The groups are shells around one centre, one inside the other: the same stretched ball of 5 dimensions in 8 sizes.
Some rows, each with its group after it:
[  7.8  13.6   6.4 -10.5   4.5  24.8   2.6  15.1  11.4  19.8   7.1  -7.3
  10.7] => K213
[ 14.9  11.8  -6.5  -0.7  -4.7  11.0  -0.8  21.6  21.0  27.1  -4.2 -13.5
  10.3] => K593
[-12.7 -21.3  10.2  -3.3  10.5  -6.1  -1.8 -34.9 -19.9 -21.2  26.0   7.0
  13.2] => K572
[ -0.5  -6.7   2.6  -3.3   3.6  -1.1  -0.5 -10.2  -7.6  -3.8  14.9  -1.0
  15.6] => K213
[ -0.6 -17.6 -13.4  17.2  -5.7 -22.0   5.4 -13.8  -4.3  -5.5  -9.5   9.8
  -3.9] => K593
[  8.6  -1.1 -10.5   7.5  -5.8  -3.7   1.2   6.6  11.6  13.8  -6.9  -4.5
   4.4] => K631
[  3.2   9.1  22.9 -17.9  13.1  13.3   1.2   1.0 -17.1   2.5  26.1   0.1
  23.4] => K863
[11.8 16.3  6.1 -4.9  2.0  8.3 11.5 21.4 -7.2 14.5 -2.6  5.8  8.2] => K213
[ 1.0 -3.0  0.0  6.1  1.7  2.4  7.9 -1.8  2.2  7.0 -6.1  8.7 -6.2] => K213
[-10.1 -11.4  18.2 -16.1  14.8  11.6  -7.4 -27.4 -12.5 -12.6  38.6  -4.7
  24.5] => K500
[ -4.5   1.4   2.9  -3.9   5.8  16.3  15.7  -1.4 -10.2  -3.9   1.9  14.5
  -1.5] => K651
[  4.2   1.7 -13.9   4.5  -5.4   5.7  11.6   9.1   3.2   5.3  -9.3   4.3
   1.1] => K863
[ -1.6 -13.9 -14.0  12.2  -4.7  -7.7   4.4 -10.5   5.2  -0.9  -6.8   4.2
  -3.2] => K863
[  5.0   8.7  30.5 -22.8  16.9  24.8 -15.6  -2.7   8.7  19.5  37.2 -19.9
  28.0] => K360
[  1.1 -11.2  -3.7  15.2  -1.4 -15.6   7.1  -8.7  -2.5   2.6 -11.5  12.8
  -9.6] => K631
[ -8.0 -13.6   5.5   3.4   6.9   1.4   4.2 -20.6  -4.5  -5.5   6.6  10.1
  -3.5] => K572
[  5.9  -4.0 -25.8  22.6 -13.0 -10.6  19.0  10.8   6.7   7.9 -34.3  15.9
 -19.2] => K863
[  5.7   2.8  -0.1  -0.8   0.4  -1.7   7.5   5.3 -10.0   2.4   2.3   5.0
  10.5] => K631
[ -1.8   7.8  29.8 -33.2  19.8  38.8 -15.4  -8.5   4.7   8.7  51.2 -23.4
  37.9] => K572
[  1.6   2.9  25.0 -15.2  14.3  11.1  -5.9  -7.4  -7.9   6.0  28.2  -4.7
  20.9] => K631
[ 22.7  13.0 -11.3  11.2 -10.8 -10.3   3.9  30.1  14.5  30.8 -21.1  -5.2
   3.4] => K360
[ 13.5   2.7 -19.6  23.1 -12.7 -15.0  16.3  20.0   8.9  19.1 -37.1  13.4
 -18.2] => K500
[  7.1  -2.9   3.4  10.1   0.3 -15.5   5.5   0.4  -6.2   8.5  -7.8   9.9
  -2.2] => K213
[  5.1  14.3  13.3 -14.7   8.3  19.8   8.8  12.1 -11.0   6.8  13.1   3.1
  15.6] => K500
[ 9.2 14.5  1.3 -3.9  1.1 19.5  9.8 20.1  8.5 19.8 -5.4  1.0  1.8] => K593
[-10.6  -0.1  32.2 -28.2  22.6  26.3  -1.9 -20.6 -23.5 -13.2  46.8   0.5
  28.3] => K572
[ -0.1 -20.8 -10.1  24.2  -4.9 -25.9   2.8 -17.0   4.9   2.8 -16.7  11.1
 -15.3] => K360
[ -7.0 -11.4   0.1   4.1   4.1   0.8   9.1 -15.5  -8.5  -8.1   2.2  13.1
  -3.4] => K631
[ 0.1  1.4 -6.6 -3.5 -0.2 10.4 11.0  3.0 -6.7 -3.1  3.5  5.0  9.0] => K651
[  1.3   2.4  22.9 -25.0  14.8  27.4 -20.7 -10.1  13.5  13.4  45.1 -28.3
  35.8] => K360
[  5.1 -11.7 -18.1  26.2 -10.2 -27.9  14.5  -0.7  -4.0   2.3 -29.5  19.4
 -17.4] => K500
[-12.4 -19.4  -2.9   3.1   4.2  -3.4   7.3 -26.7 -15.4 -20.3  10.2  12.8
   2.6] => K651
[ -9.9  -9.3  16.2  -6.2  13.0   6.2   6.3 -21.4 -19.3 -12.6  18.3  13.7
   5.0] => K572
[ 16.6  10.7   5.5   5.0  -1.1 -10.0   4.9  18.6  -2.2  21.0  -8.8   3.4
   4.9] => K360
[  2.1  -2.1  16.2 -10.4   9.3  -0.7  -5.6  -9.6 -12.8  -0.6  25.8  -4.4
  24.1] => K593
[ 13.3   2.2  -6.1  15.5  -6.4 -20.7  10.4  13.0  -4.8  13.2 -20.4  11.6
  -4.9] => K863
[ -1.4  -3.2  21.0 -18.4  14.0  18.5 -16.8 -15.8   7.5   7.7  38.8 -19.8
  28.1] => K500
[ 11.4   2.4 -19.0  23.6 -12.0 -20.9  24.0  18.9  -7.8   8.5 -38.6  24.5
 -18.9] => K593
[-3.7 -5.3  0.7  1.6  4.0 11.0  6.4 -7.6  4.4  3.2  1.1  6.0 -3.9] => K651
[ 10.8  18.2   2.9 -15.0   2.3  26.3   2.3  21.8   8.8  18.9  11.0 -12.1
  20.8] => K651

New rows. What belongs after each?
[ 7.8  1.2 -4.8  5.6 -3.1 -8.8  8.3  7.0 -7.4  4.9 -5.8  6.5  5.6] => K631
[ -7.1 -14.9  12.5   1.1   9.3 -11.2   3.1 -24.6 -22.0 -13.8  14.7  13.4
   6.0] => K863
[  4.2  13.9  23.5 -19.3  13.5  21.8   3.1   6.9 -11.1   8.5  22.8  -0.4
  19.7] => K593
[ 11.3  18.4  18.2 -24.3   9.9  32.3 -11.9  14.9  16.0  26.1  29.9 -25.7
  32.3] => K360
[ -4.3 -22.3  -9.4  17.0  -2.7 -21.4   2.6 -22.2  -3.4  -7.5  -5.2   9.8
  -5.5] => K863
[ -8.6 -16.4   5.4   1.1   7.2   1.4  -1.5 -24.8  -1.6  -6.3  13.7   3.4
   2.9] => K500
[ -8.2 -22.0  13.1   2.1   9.7 -14.2  -7.1 -34.0 -12.3 -11.4  21.4   3.9
   9.4] => K593
[-13.4 -17.8  25.5 -16.9  18.8   3.6 -11.2 -39.1 -21.5 -20.0  47.5  -2.9
  28.3] => K360
[ 7.9  6.7  7.6 -0.9  3.6  6.3  3.5  8.4  3.9 16.5  0.1  1.0  3.5] => K631
[ 10.4   3.8 -21.4  18.3 -11.9  -6.3  18.6  19.7   7.2  14.4 -32.8  13.1
 -15.0] => K631
[ -5.6  -0.5  24.9 -16.2  16.7  16.8   0.2 -14.2 -14.4  -3.8  29.0   3.3
  15.8] => K863
[ -7.8 -24.0  -8.7  15.7  -1.2 -18.9   4.9 -26.1  -7.2 -12.7  -3.3  13.1
  -6.5] => K593
[  0.2   9.9  26.2 -19.8  16.1  23.5   2.2  -0.5 -11.7   4.9  26.3   0.9
  18.0] => K651
[ 16.7  16.8  -0.8  -4.4  -2.4  11.9   1.0  25.8  14.1  27.3  -1.7 -11.2
  13.5] => K213
[  9.8  18.4  10.5 -16.5   6.2  28.8   0.9  19.0   9.2  21.1  13.8 -11.2
  18.5] => K213
[11.1 15.9 -3.1 -6.4 -1.2 20.7  6.9 23.1 11.4 20.5 -1.8 -6.0  9.7] => K213
[ -7.3 -16.1  13.3  -0.3   9.9 -10.6  -0.2 -26.7 -19.8 -13.5  18.6   9.8
   9.0] => K213
[  4.8  -0.3 -10.3  16.6  -5.6 -14.3  23.6   9.0 -15.7   0.0 -26.5  26.7
 -15.4] => K572
[  3.5 -13.8 -18.7  27.5 -10.2 -28.2  14.9  -3.4  -3.7   0.7 -30.2  20.7
 -19.6] => K213
[ 14.0  -2.6 -11.9  17.0  -9.3 -21.7   1.7   9.2   8.0  17.0 -17.3   0.2
  -0.5] => K593
[  3.9 -11.5 -16.2  17.2  -8.0 -16.9   5.2  -3.8   4.9   4.0 -14.7   5.4
  -5.1] => K500
[  1.7 -10.5 -19.5  24.2  -9.4 -19.8  19.8  -0.3  -6.0  -1.6 -30.5  23.8
 -20.6] => K213
[  0.6  -2.2  -9.6   6.1  -2.8  -1.7  15.8   2.1 -10.7  -4.3  -8.7  14.4
  -1.5] => K631
[ 15.5   2.9 -24.8  24.9 -15.8 -17.0  15.5  22.9  12.3  20.8 -39.7  10.5
 -16.9] => K500
[ -1.5   6.5  10.3 -19.9  10.0  34.4  -2.6  -0.5   8.1   7.6  26.4 -12.5
  20.7] => K651
[  1.1   1.7  13.9 -16.6   9.5  11.4  -5.1  -6.0  -9.5  -0.8  30.4  -8.8
  29.0] => K651
[  6.0   5.2   1.3   6.7   0.5  -2.4  16.2  10.0  -9.7   7.3 -13.6  17.4
  -7.3] => K572
[-10.5 -23.6   5.1   8.2   6.5 -15.3   1.6 -32.7 -14.6 -15.6   9.6  13.4
  -1.2] => K593
[ -6.6 -20.6   6.7   4.9   6.6  -8.5  -7.6 -29.1   1.2  -3.7  14.5  -0.3
   4.2] => K863
[  7.4  -2.4 -19.9  15.6 -10.5 -11.7  13.5   9.7   0.9   5.7 -21.7   9.9
  -5.9] => K213
[ 13.7  14.7   1.4   0.8  -1.1   4.9  10.5  22.9   0.8  19.8 -10.0   4.4
   2.8] => K631
[  1.3  12.4  10.5 -19.1   9.0  32.2   4.9   8.1  -0.6   7.0  19.6  -4.7
  18.4] => K863
[  1.7   0.0  13.7  -4.0   7.9  -2.5   5.5  -4.5 -18.1  -1.4  11.0   9.5
  10.0] => K500
[ -3.0   4.7  14.8 -20.5  12.1  26.1   0.3  -4.7  -7.3  -1.5  29.8  -5.3
  23.6] => K631
[  3.7   4.3  -1.7   6.1  -0.3  -3.0  20.6   9.1 -17.3  -0.2 -13.6  21.8
  -6.4] => K593
[  8.2  -2.6 -10.5  19.7  -7.1 -20.5  15.8   7.8  -6.6   7.1 -26.3  19.1
 -13.7] => K500
[  4.7  12.9  23.9 -27.0  14.4  29.8  -9.6   3.5   1.7  12.8  38.0 -18.4
  34.0] => K213
[ 6.2  3.2 16.1 -9.6  8.1  1.3 -4.5 -1.3 -8.2  7.1 20.2 -5.0 21.5] => K500
[ -6.5  -5.1  15.6 -19.5  13.3  21.6  -9.6 -18.4  -1.3  -3.7  38.5 -12.9
  27.4] => K863
[ 12.7   8.8 -15.7   7.5  -8.8   7.0   8.0  22.1  18.8  22.7 -17.9  -3.3
  -1.6] => K863
[-12.5 -11.0  33.5 -20.1  22.6  11.6  -7.3 -33.3 -22.8 -15.3  45.9   1.5
  23.8] => K651
